The rows come from 7 hidden closed curves, with some noise, and rows from the same curve form a group. Each curve winds through 6 dimensions. The rows are also pushed far along 4 directions, which tell nothing about the answers.
In the rows, zero is written as 128.
Some rows, each with its group after it:
[113 156 162 160 139 159 108 169 178 102  92  11 105] | guz
[139 132 120 101 132 106 139 101  87 163 126 178 119] | nepi
[137 146 147 144 152 128 147 163  86 117 117 118 125] | nepi
[119 148 133 148 118 161 116 149 131 104 108  62 125] | nepi
[174  87 165 138 161 166 129  72 143 172  75 105 111] | digi
[114 147 128 163  96 147 115 169 147  89 145  66 144] | merud
[136 130  96 129 102 101  98 103 204 143 163 140 140] | Lesad
[163 108 136 136 126 153 165 128  76 141 112 126 147] | Lesad
[150 125 151 137 162 123 145 102 107 129 115 122 108] | merud
[115  75 129 112 111 144 114  75 192 153 143 123 159] | Kabun
[180 130 175 118 178 143 138 127  70 154  88 127 116] | guz
[106 147  93 107 105 108 119 155  93 116 160 155 142] | merud
[102 141 143 148 111 132 133 140 145 103 113 101  96] | kosak
[143  99 104 126 118 164 127 165  65 125 130 167 161] | guz
[130 122  97 112 112  77 149 102 149 121 169 187 126] | nepi
[119 135 135 126  75 163 144 146  76 124 119 139 154] | digi
[118 143 135 131 155 109 124 152 144 126 125  95 110] | nepi
[171 104 149 108 156 128 149  79  74 175  93 161  98] | digi
[120 122 105 133  62 161 103 161 149 109 146 157 171] | Kabun
[143  85 128  96 165 123 123 102 113 168 127 167 131] | guz
[119 144  94 151  71 149 120 172 110  95 136 107 130] | merud
[158  92 183  98 188 143 140  75  83 182  75 114  92] | Lesad
[119 117  92 111  89 128 108 107 158 137 146 159 143] | Kabun
[129 167 135 114 155  80 134 143 124 113 147 116 115] | merud
[102 147 148 145  92 152 137 173 125  90 124 103 134] | Kabun
[135 116 130  99 180  70  94  69 198 140 165 135 111] | kosak
[120 156 139 124 161  93 101 147 158 109 144 112 105] | Kabun
[174 106 143  96 200 130 125  85  65 192  88 149 103] | kosak
[130 115 157 126 117 146 145 108 143 124 116  98 127] | kosak
[121 103 138 116 118 128 108 107 199 135 140 172 146] | kosak
[150 124 137 106 172  83 137 112 131 130 157 139 131] | kosak
[110 134  83 131 116  96 142 148 115 116 150 151 112] | guz
[113 120  88 111  92 131 139 121  86 124 135 175 134] | guz
[176  93 132 105 162 125 141 105  95 157 135 163 157] | kosak
[140 119 167 130 141 124 128  91 209 137 137  72 146] | Lesad
[146  87 129 101 167  96  94  79 203 151 158 150 132] | digi
[107 122 109 109 103 117 121 133 133  99 160 156 135] | kosak
[ 82 146 119 129  79 144 101 149 147  98 135 120 128] | digi
[117 167 174 124 208  98 138 139  84 117  94 113  62] | merud
[139 109 150 120 139 159 123  89 125 165  78 103 102] | nepi
[ 71 164 127 147  97 151 110 162 129  96 125  65 129] | merud
[204 113 163  97 197 100 171  81  52 164 107 144  97] | Lesad
[161 128 136 151 141 161 140 142  89 154  96 136 144] | Lesad
[145  94  91 105 126 132 109 129 118 157 156 187 177] | Kabun
[138 127 141 161 104 180 109 144 181 120  95  48 128] | guz
[152 122 162  83 184  94 149  77 106 163 111 134  95] | kosak
[139 103 110 133 144 120 108 108 193 127 144 121 137] | digi
[ 98 172 131 151 116 107 106 152 202 111 135  81 114] | Kabun
[140 104 117 111  98 157 125 104  91 159 108 180 131] | digi
[134  91 129 128 110 170  96 121 147 130 133 127 158] | nepi
[126 146 123 138 107 133 150 156 108 109 137 102 148] | Lesad
[136 112 140 132 123 173  91 112 180 165  99  98 148] | Kabun
[121 112 129 168  81 175 132 152 164 108 136  85 180] | Lesad
[126 145 140 106 167  82 109 121 150 145 147 128 119] | nepi
[ 99 127 120 173  96 167 103 182 181  97 149  71 179] | Kabun
[ 86 129 159 117 177  85 115 112 197 112 158  96 116] | guz
[169 105  95  78 161  99 111  96  82 167 146 197 125] | nepi
[117  97 100 108  91 150 112  94 138 140 139 177 157] | merud
[115 144 122 142  87 154 133 146 109 105 112 118 122] | Kabun
[107 110  96 137  97 113 126 111 204 111 161 121 140] | guz
[ 97 115  87 124  88 122 132 150 114  90 178 183 165] | Lesad
[131 144 132 179 111 175 135 155 122 127  91  95 138] | Lesad
[182  90 119 127 147 127 145  99 118 163 126 176 143] | digi
[136 112 213 117 196 142 125 109 143 152  89  73 105] | Kabun
[ 81 150 123 108 152  58 129 145 130  88 178 145 102] | Lesad
[ 86 141  91 127 114  97 107 155 155 102 163 173 128] | merud
[153 135 144  91 170  78 139  80 125 138 140 146 104] | merud
[164 105 130 134 142 177 137 140  47 167  76 136 123] | nepi
[127 160  87 122 130  42 165 139 114  94 185 157 109] | digi
[ 95 156 158 124 144  97 128 148 159  86 150  63 111] | kosak
[119 122 110 126 118  96 122 104 208 122 168 164 155] | merud
[120 178 125 153 133 150 150 201  19  80  95 102  99] | Kabun
[168  90 112 120 104 136  88  72 213 166 149 141 163] | Lesad
[158  83 142 128 151 179 153 113  59 144  85 135 130] | guz
[157 109 152 144 158 175 120 130  97 138  76  80 103] | nepi
[146 129 142 131 166  94 126 118 185 117 140  96 107] | guz
[125 149  66 135  77 112 118 141  94 102 172 169 142] | nepi
[138 128 120 155 106 164 132 170  91 100 126 126 150] | merud
[151 128 174 124 182 115 121  71 184 148  97 111  91] | digi
[140 141  99 111 147  72 145 103 108 134 134 177  83] | digi
[119 193 151 108 212  64 144 155  70 107 110 119  50] | digi
[113 155 102 122 151  67 126 145 114 101 170 121 103] | kosak
[131 136  97 122  81 120 117 129 116 114 150 167 129] | guz
[122 119 168 113 148 100 127  76 192 136 121 111  85] | kosak

New rows, each followed by its group:
[160 101 119 131 128 140 103  98 178 162 138 168 165] | Lesad
[137 119 108 107 132 134 114 107  99 149 113 153 113] | Kabun
[127 117 153 112 172 129 140 107  95 156 101 157 114] | Lesad
[101 149  87 158  99 148 139 199  63  94 120 171 131] | merud
[124 109 182 120 111 186 114 110 149 146 102  75 159] | digi
[116 141  82 101 144  60 111 108 142 129 178 159 112] | kosak
[139 108 152 122 181 142 137 130 109 149  99 105 120] | guz
[119 143  81 133 103 113 122 147 149 109 151 172 144] | digi
[ 92 161 102  99 164  48 114 127 149 115 169 131  92] | Kabun
[131 127 127  90 127 101 125 106  98 149 135 194 114] | digi
[110 122 125 112 160  75  91  95 246 134 164 107 116] | digi
[106 114 134 107 140  83 133 104 182 127 146 147 103] | nepi
[148  98 119 141 110 206 100 122 129 170  86 108 164] | Kabun
[126 143 160 125 169  88 122 111 171 137 148  90 123] | merud
[117 159 127 110 142  53 154 132 135  92 160 180  93] | kosak
[122 181 161 141 171  86 113 149 190 108 136  76 107] | Kabun
[124 188 135 160 161 101 136 174 106 105 117 105  99] | Lesad
[103 153 122 124 120 117 161 152  56 109 113 130  89] | Kabun
[152 155 144 131 165 104 151 149  58 122 124 109 102] | merud
[121 144 105 124 112 139 114 144  84 114 121 148 119] | Lesad
[160 106  91 134 130 177 118 147  47 154 108 168 160] | kosak
[134 186 137 148 137 115 164 163  70  94 104  84  91] | merud
[133  80  98 111  62 163 133 137 119 137 158 200 204] | Kabun
[162 126 131 117 141 130 131 117 111 172 104 158 126] | Kabun
[108 139 115 130 122 151 118 169  80 112 124 154 143] | Lesad
[161 106 177 120 186 126 123  68 184 176 108  72 128] | kosak
[134 104 129 105 150 102 135 113 136 132 161 154 153] | Kabun
[114 126  90 134 108  90 127 131 170  90 173 137 119] | guz
[150 124 152 148 108 184 141 109 115 146  80  98 133] | guz
[104 119 160 135 125 160 136 135 123 122 110  72 132] | Lesad
[169 115 159  98 178 110 140 105 101 161 124 170 135] | digi
[158 114 128 135 150 152 139 139  85 139 117 130 154] | Kabun
[143 101 125 123 119 191 107 110  99 159  83 123 133] | Kabun
[138 142 132 145 168 150 116 155  80 134  98 109 117] | kosak
[114 101  92 133  73 157 106 124 162 140 131 183 154] | kosak
[173 103 144 144 149 160 149 131  99 143 108 122 150] | digi
[ 86 133 112 125  65 139  95 148 169 107 161 144 160] | digi
[ 91 175 104 131  85  81 120 157 137  89 181 155 133] | guz
[123 123 151 158 134 150 128 126 160 117 130  96 156] | merud
[ 88 171 159 162 112 173 101 196 127  98  97  42 120] | guz
[129 183 149 125 174  68 149 147 107  97 145  95  96] | merud
[ 87 131 110 120  72 138  95 128 169 108 147 139 140] | digi
[145 174 116 159 143 127 151 189  56  96 115 117 118] | Kabun
[111 154  90 139  65 119 141 146  97 101 153 167 136] | guz
[113 168  82 128  81  91 143 183  88  77 168 190 126] | Kabun
[159 123 135 114 178  80 140 106 138 144 152 145 125] | kosak
[103 136 106 159 107 165 109 173 149 108 114  84 140] | digi
[104 163 125 144 104 108 102 156 187 103 146 109 116] | Kabun
[150 151  95 115 152  81 128 133  84 131 145 205 113] | Lesad
[110 173 174 129 149  86 146 115 157 119 124  67  85] | digi
[126  68 116 120 114 126 109  81 226 158 169 153 181] | guz
[142  94 135  95 124 104 140  85 150 140 141 193 123] | kosak
[128 124  76 119 102 148 120 145  55 124 128 182 137] | kosak
[116 157 116 106 155  72 149 113  90 132 129 170  78] | Lesad
[ 94 153 100 134  89 115 142 191 100  75 169 116 148] | kosak
[133  95 135 125 101 166 129 124 147 153 120 130 168] | kosak
[133 148 146 104 159  82 110 119 157 117 147 124 105] | guz
[159  97 141 125 147 186 158 141  24 148  89 138 156] | Kabun
[154 117 137 100 192  87 114  90 157 149 132 163 107] | digi
[170 118 113 132 106 147 148 106  94 148 112 138 133] | Lesad
[ 94 133 105 110  82 122 103 121 156 114 150 155 131] | digi
[ 97  96 140 137  80 187 100 153 167 121 131 103 176] | Kabun
[113 171 135 156 135 138 131 161 104 126  93  92 101] | Lesad
[173 124 150 102 175 145 118  93  52 176  88 135 109] | nepi
[125  95 132 147 121 154 124 128 176 126 143 111 171] | guz
[146 113 131 122 164 126 113 134 113 144 128 137 129] | Kabun
[144 169 140 130 203  89 147 153  70 110 102 132  68] | digi
[ 78 145 105 137 105 149 115 182  90  99 124  99 122] | Kabun
[154 104 156  96 178 128 147  82  55 164  89 154  85] | Lesad
[103 128 138 155 115 182 110 141 123 121  92 106 125] | Lesad
[142 141  93  94 141  50 156  92 100 121 177 206 114] | merud
[101 121 155 135 166 125 114 128 197 120 127  63 122] | guz
[117 132 170 129 162 107 142 107 147 116 121  85  91] | Kabun
[151 114 118 122 156 121 169 133  50 122 125 168 127] | guz
[122 119  95 142  98 151 119 143 119 138 121 155 139] | kosak
[161  82 139 115 179 136 122  70 125 181 105 125 116] | Kabun
[154  98 176 126 195 133 126  88 193 158  98  67 113] | guz
[150 116  98 144 101 146 117 131 155 126 147 143 172] | Kabun
[101 143 119 100 115  75 125 139 136  98 189 140 136] | digi
[125 141 103 145 101 121 115 160 159 109 165 127 166] | Lesad
[138 195 123 163 137 114 167 189  49  88 105 112  87] | Kabun
[131 115  89 141 102 143 123 139 116 130 148 124 160] | kosak
[157 113 115  90 140  81 150  85  97 167 161 227 148] | guz
[103 113 127 130 122 142 125 129 127 110 134 103 131] | Kabun
[137  81 102 112 102 158 143 125  72 133 143 206 177] | Lesad
[131 116 118 123  94 129 160 135 104 127 128 180 134] | kosak
[101 144 125 131 110 106 107 139 218 105 171 113 161] | digi
[153  91 163 110 156 191 131 125  41 166  74 124 133] | Lesad
[119 108 116 107 142 106  80  85 209 153 158 126 138] | kosak
[144 126 137  96 147  84 166 101  96 131 136 154 102] | kosak
[141 123 167 133 149 160 110 129 164 128  99  92 130] | merud
[126 101 146 102  88 129 114  74 195 151 155 150 165] | digi
[153 141 168 140 167 150 114 143 117 132  93  95 112] | Kabun
[179 122 178 118 199 154 124 123  72 165  70 121 105] | Kabun
